There are 4 ways to turn a row about zero (a turn may also mirror it). The second row of each pair is the first, turned, with some noise. The first 36 pairs use one turn. New pairs use 3 turns, one after the other, and a turn may come again.
Some pairs, each with its turns in order after it:
[ 3.80 -0.80  0.36  0.10 -0.57 -0.05 -1.17  1.66]
[-0.89 -1.51  1.64 -0.12 -2.37 -2.57  0.73  0.78] => K787

[-0.05 -5.39 -4.93  1.12  0.45  0.47 -1.18  0.79]
[-0.25  0.70  2.05 -0.84 -1.15  2.07  6.49  2.37] => K787

[-1.28 -2.05  0.66  0.18 -2.18 -0.74 -5.25  0.12]
[-1.66  0.99  0.90 -1.77 -4.65  2.87  0.81 -0.66] => K667

[-4.00 -1.25 -4.00  3.91 -0.37 -2.78  0.83  1.67]
[-0.69  1.21  3.01  3.35  1.44 -0.48  0.15  6.06] => K273

[-0.18  4.17  0.56  1.66 -1.75 -2.41 -4.72 -1.18]
[ 2.73 -0.01  0.73 -4.27 -4.18  0.29  0.07  2.95] => K667

[ 1.30 -0.22 -1.77  0.32 -3.53  5.43  3.84  2.77]
[ 1.81 -3.18  1.68  0.50  4.34  1.09  1.69 -5.51] => K667

[ 2.57  0.92 -1.04 -2.87 -2.28  1.12 -0.02  1.97]
[-1.17 -3.10  3.02 -1.75  1.69  0.53 -0.62 -0.69] => K667

[ 2.11  5.79  5.34  5.45 -0.25 -0.60  0.38  0.51]
[-2.04  7.42 -1.94 -3.21 -2.47  0.92  4.28 -0.32] => K273

[-2.20  0.34  0.39 -0.05  4.08  0.05 -1.47  0.75]
[ 3.49  2.17 -0.88 -0.13  2.28 -0.38 -1.31  0.60] => K273

[-0.35  0.10  0.91 -3.25  2.14 -1.82  0.35  0.13]
[-1.58  1.58  0.77 -0.04  1.04  0.82  0.54  3.26] => K479

[ 2.16 -0.90 -0.68  1.22 -1.94 -1.21  0.92 -0.67]
[-2.17 -0.89  1.42  1.29 -0.93 -0.14  2.04 -0.49] => K273

[ 0.33 -3.39  2.59 -0.16  1.87 -0.37  0.33  0.31]
[-0.09  0.04  0.25 -1.15 -2.15  0.01  3.46  2.30] => K479

[ 2.09 -2.02  0.63 -0.11  0.06 -2.50  1.87  3.62]
[-2.58 -2.25 -0.75  1.75 -0.14 -2.93  2.79 -0.45] => K787

[ 3.88 -2.04  0.50  0.98 -1.75  0.03 -1.38 -1.55]
[ 0.80  0.07 -0.33 -0.99 -4.10 -2.26  0.74  2.05] => K787

[1.35 0.27 0.28 0.60 0.61 1.19 5.79 0.56]
[-0.86 -0.50 -1.25  5.92 -0.04  0.28 -0.19  0.65] => K787

[ 1.98  3.73 -0.13 -1.01  0.57  0.65 -1.56 -0.04]
[ 0.97 -1.34  2.42 -0.54  0.29 -1.24 -3.25  0.76] => K787

[-0.42  5.24  0.78  1.53 -0.06  3.36  0.63  0.65]
[-1.51  3.93 -3.02 -1.34 -2.10  2.23 -1.95  0.29] => K273

[ 0.07  0.30  1.73  5.40  0.23 -0.34 -1.98 -0.88]
[ 3.98  1.12 -1.96 -1.33 -0.43 -2.20  1.68 -2.13] => K479

[-1.78  2.18  5.71  0.59 -0.17  4.19  0.17  0.11]
[ 0.18  0.46 -1.10  4.69  1.61 -0.24  5.26 -2.08] => K479

[-0.54  0.67 -0.53  5.79 -0.54 -0.49  3.14  3.12]
[ 1.24 -0.97 -1.46 -4.16  1.20  2.32  1.65 -4.87] => K479

[-0.60 -4.22 -0.20 -0.10 -0.35 -1.22  0.31  5.79]
[-1.83 -2.51 -0.87 -0.09  5.42 -1.65  1.24  3.11] => K273

[-3.75  3.03  0.92 -1.46  1.13 -1.38  1.23  1.04]
[-0.13  1.13  1.03  0.23  4.86  1.73  1.12  0.87] => K479

[-0.11  0.44  1.55  2.31  3.26  5.10  4.76 -0.83]
[-0.26  2.57 -5.94  2.67 -2.62 -3.03 -1.25 -0.29] => K273

[ 0.39  5.74  1.49  0.21  0.45 -0.95 -0.52  3.09]
[-1.91 -3.87  1.07 -0.50  2.03 -0.84 -4.64 -1.19] => K787

[ 0.56  0.18  0.32 -0.01 -1.99 -0.92 -0.32 -1.17]
[-0.10  0.90  0.26 -2.27  0.25  0.33  0.89  0.19] => K667

[ 0.09 -1.08  4.18  0.66  2.09 -3.57  2.96  1.02]
[-0.87  0.46 -1.93 -3.47  1.18  0.58  4.36  2.37] => K479

[ 0.75  2.70  1.04 -2.79 -1.18 -0.40  0.67 -1.52]
[-0.44 -0.67  1.63 -2.43  0.74 -3.21  0.53  0.87] => K667

[ 0.27  0.52 -0.14 -5.79  1.21  0.35 -4.16  4.19]
[ 1.68 -2.56 -1.11 -3.46  5.59  3.31 -2.18 -1.50] => K273

[-0.30 -4.16  0.20  0.75 -1.19 -3.86 -0.96 -0.37]
[-2.54  4.15 -0.29 -0.39 -0.37  3.35  0.23  0.90] => K667

[-1.01  5.79  1.56 -0.49 -2.79 -0.46  0.46 -1.67]
[-0.54 -0.10 -2.73  2.60  5.45 -1.46 -0.82 -1.17] => K479

[-0.28 -0.47  0.31  0.09 -1.00  0.95 -3.55  0.81]
[-0.50 -1.17  0.41 -0.79 -3.02  1.60  0.36 -0.87] => K667

[ 1.75  5.25 -1.41  4.62  1.55 -0.13 -4.98  1.85]
[ 5.48 -3.98 -1.31 -1.52 -3.77  2.42 -1.74  3.18] => K667

[ 1.55  0.45 -3.04  5.79 -2.81 -0.68  0.46 -0.05]
[-4.91  2.86  3.14  2.93 -1.06  0.17  1.22  1.11] => K273

[ 0.90  5.74 -0.63  0.23  0.24  0.21 -0.37  1.19]
[-0.41 -3.11  1.81  0.03  1.75  0.11 -4.48  1.29] => K787

[ 1.41 -4.02 -0.80 -0.34 -1.32 -1.01  4.26  2.75]
[-2.95  0.17 -1.77  3.75 -0.07 -1.51  4.16  1.39] => K787

[-0.76 -1.61  0.40 -1.35 -2.19  0.01 -1.38 -0.76]
[-0.31 -1.80  1.46  1.02 -0.14 -2.08 -0.07  0.82] => K479

New pairs, each followed by its turns in order:
[-1.44  1.82 -0.44 -0.32  1.24 -4.67  0.32 -1.93]
[-1.02  0.27  0.43 -1.02  1.52  0.82 -5.04 -1.40] => K479 K479 K787

[-3.92 -2.73 -0.10  0.93 -1.40  0.06  0.86 -0.34]
[-1.93 -0.69  0.97 -1.13  2.91  0.46 -2.21  2.52] => K667 K667 K667

[ 1.78 -1.42 -2.22  1.28  0.96 -0.43  5.79  0.77]
[ 4.28  3.00 -3.29 -2.56 -0.59  0.88 -0.23 -0.46] => K479 K667 K787

[-0.20  1.72  0.04 -3.15 -1.06 -2.54  0.10 -1.55]
[-0.90  0.14 -1.55 -2.66  0.77 -0.57  2.17  2.76] => K667 K667 K273

[ 0.54  0.08 -2.95  4.32 -1.42 -1.94 -0.12 -1.58]
[ 2.54  1.97 -0.23 -0.09 -3.06  2.87  0.32 -2.70] => K787 K667 K787

[ 1.11  0.24 -4.38 -0.16  3.34  3.69  1.13  1.32]
[ 1.93  2.47 -0.71 -0.57  5.33 -2.30 -0.33 -1.81] => K787 K479 K667

[-1.36 -0.41 -0.33  5.24  1.18  1.24  1.84 -1.21]
[ 1.47 -1.19  1.39  2.74 -2.77 -2.19 -1.74 -3.04] => K787 K667 K273

[ 0.35 -3.03  2.85  0.02 -0.83  0.13 -1.98  0.59]
[ 0.04 -2.59  2.92 -0.77  2.20  0.22  0.40  0.51] => K787 K787 K787

[-3.73  0.66 -0.54 -1.00  1.68  0.21 -0.83  0.37]
[ 3.17  1.15  1.50  1.27  0.81  1.51 -0.74 -1.49] => K273 K273 K787

[-0.03 -0.79 -5.58  0.07  0.51 -3.38  0.63 -1.52]
[ 1.45  1.36 -2.59  3.45  0.64 -0.81 -0.11  4.54] => K273 K479 K787

[ 2.70 -3.33  0.16  1.52  0.25  1.64 -0.76  0.60]
[ 2.06 -0.37  3.26  0.76 -0.95  0.38 -2.69  0.64] => K479 K787 K667

[ 0.88 -1.48  5.79  0.27  3.88 -1.32  0.21 -0.32]
[ 0.69  4.81 -2.84 -1.57 -2.62  0.15  3.35  1.74] => K479 K667 K479

[-0.44 -1.61 -1.16 -1.01  0.12 -0.29 -3.68  0.62]
[-0.18 -0.76 -2.95  0.52 -0.23 -1.74 -0.80  2.11] => K273 K787 K479

[ 1.41 -0.95 -0.28  0.32  0.71 -4.84 -0.96  1.78]
[ 0.59  2.25  0.12  4.03  1.68 -0.85  1.66  1.84] => K273 K667 K273

[-4.33  0.89  0.14 -5.79  1.11  2.32 -0.23  0.26]
[ 2.13  0.66 -1.73  6.06  0.38 -0.32 -2.32  3.18] => K479 K479 K787

[ 1.06  4.41 -1.97  1.96 -3.09  3.46 -0.05 -1.11]
[ 1.62  1.15  5.29  0.40 -1.95  3.68  0.14 -1.79] => K667 K479 K667

[-3.39 -2.96 -1.80 -0.82 -0.08 -2.14 -2.30  0.28]
[-4.20 -2.90 -2.34 -0.24 -0.23 -1.18 -0.44  1.83] => K667 K667 K479

[-2.83  3.35  1.64 -1.55 -1.90  0.73 -3.10 -0.32]
[ 0.58  3.94  1.37 -1.77 -0.46 -1.45  1.27  3.88] => K273 K479 K273

[-2.43 -0.71  2.95  1.46 -0.68  1.50  1.77 -1.58]
[ 2.78 -1.48  2.38  0.91  0.23  2.91  0.44 -0.30] => K479 K667 K787

[-0.23  1.11  1.23  2.20 -2.20  1.51  0.00  0.02]
[ 1.12  1.79  0.98 -0.54  0.10  1.87  0.11  2.38] => K667 K667 K479

[ 1.60 -1.43  2.30 -2.26  2.42  5.79  2.71 -1.40]
[-4.77  2.13  1.93 -0.52 -0.08  5.55 -0.77  0.94] => K479 K787 K787

[-1.62 -2.65 -0.95 -1.17  1.00 -0.86 -0.04 -0.72]
[-1.09  2.57  1.04  0.74  1.47 -1.38  0.87 -0.48] => K787 K787 K273

[ 2.36  0.07  1.35 -1.22  0.01 -2.68  2.16 -4.21]
[ 1.90 -2.07  2.75 -2.45  0.61  3.31 -2.38 -0.91] => K787 K479 K273

[ 5.64 -0.24  0.03 -4.66 -0.87  0.62 -1.47  1.00]
[-2.21  0.77 -5.75 -2.44  1.52  1.94  1.37  2.52] => K787 K667 K273

[ 0.33  4.01 -0.42  5.27  0.82  3.09 -4.39 -0.54]
[-2.97 -0.42 -2.76 -0.90 -0.05 -7.12  2.03  1.82] => K273 K667 K787

[ 2.19  2.42 -0.38 -0.32  2.74 -1.00  1.26  3.54]
[ 0.70  0.79 -1.00  0.76 -2.50 -0.46  3.62 -3.22] => K273 K787 K479

[ 1.30 -0.93  0.14 -0.02  1.60 -0.32  3.93  1.68]
[-2.87 -2.01 -0.42 -1.58 -0.72 -0.83 -0.26 -2.61] => K273 K479 K667

[-5.79 -0.03 -0.86  0.07  0.00  2.32  1.28  0.56]
[ 0.10 -3.73 -2.97 -1.36 -2.93 -0.62  2.89 -0.93] => K787 K787 K667

[ 1.60  1.55 -0.40  5.79  5.79 -1.01 -0.05 -3.36]
[ 0.04 -7.44  1.44 -1.26  0.96 -4.36 -2.50 -0.81] => K787 K479 K479

[-1.73  2.29  4.55 -0.13  0.44 -1.62  0.47  0.07]
[-0.66 -0.06  2.34  2.67 -0.53 -4.10 -1.04  0.69] => K787 K787 K787

[-0.79 -2.40 -1.55  0.87 -0.77 -5.44  1.19 -1.94]
[ 0.10  1.41  5.17 -0.34  0.25  1.14 -3.34  1.48] => K667 K273 K787

[ 1.46  0.75  1.34 -4.26  0.81  4.44  4.32  0.58]
[-1.48  2.54 -4.32 -0.92 -0.47  1.89 -4.57  2.90] => K787 K479 K479

[-0.13 -0.83 -0.79  0.96 -0.90  3.04 -1.13 -0.27]
[ 0.79  1.16 -0.44 -0.60  1.26  0.79  2.63 -1.07] => K273 K479 K273

[-5.22  1.12  0.01 -0.08 -0.98 -0.10  0.66 -2.97]
[ 0.10 -2.22  4.90 -0.24  2.28 -1.97  0.50 -1.58] => K787 K667 K273

[ 0.25  1.24 -4.32  2.40 -0.27 -0.11  0.38  1.81]
[ 3.17 -0.43 -0.62  2.93 -1.64 -0.45 -2.40  1.13] => K273 K479 K787

[ 0.06  0.68 -1.48  0.09 -0.38 -0.48  3.39  0.18]
[-0.02 -0.84 -1.59 -0.63 -2.57 -1.60  0.65  1.23] => K667 K787 K479

[-2.57  0.21 -0.44 -0.43 -2.29  2.68 -0.58 -4.25]
[-2.35 -0.64  0.88  0.75 -4.59  0.64  2.72  1.80] => K787 K787 K667

[-0.42 -3.75  3.16  0.23  1.20 -2.04 -0.01 -0.03]
[ 2.94  1.03  2.27  2.21 -1.50  1.79  1.06 -1.57] => K667 K787 K479

[ 2.96 -0.11  0.00 -0.52 -1.60 -5.79  0.42  1.43]
[-0.20  3.34 -2.04  1.39  0.84  3.73  3.78 -0.45] => K667 K667 K667

[-1.99 -0.76  1.27  3.04 -0.33 -0.16  5.63  5.79]
[ 0.45  0.43 -0.38 -4.27 -4.71  4.88 -3.49 -1.78] => K667 K667 K479

[-0.53  0.75 -2.89 -0.14 -1.31 -1.88 -1.52  5.18]
[ 1.02 -1.78 -0.08 -0.35 -1.22  1.28 -5.64  2.36] => K273 K273 K667

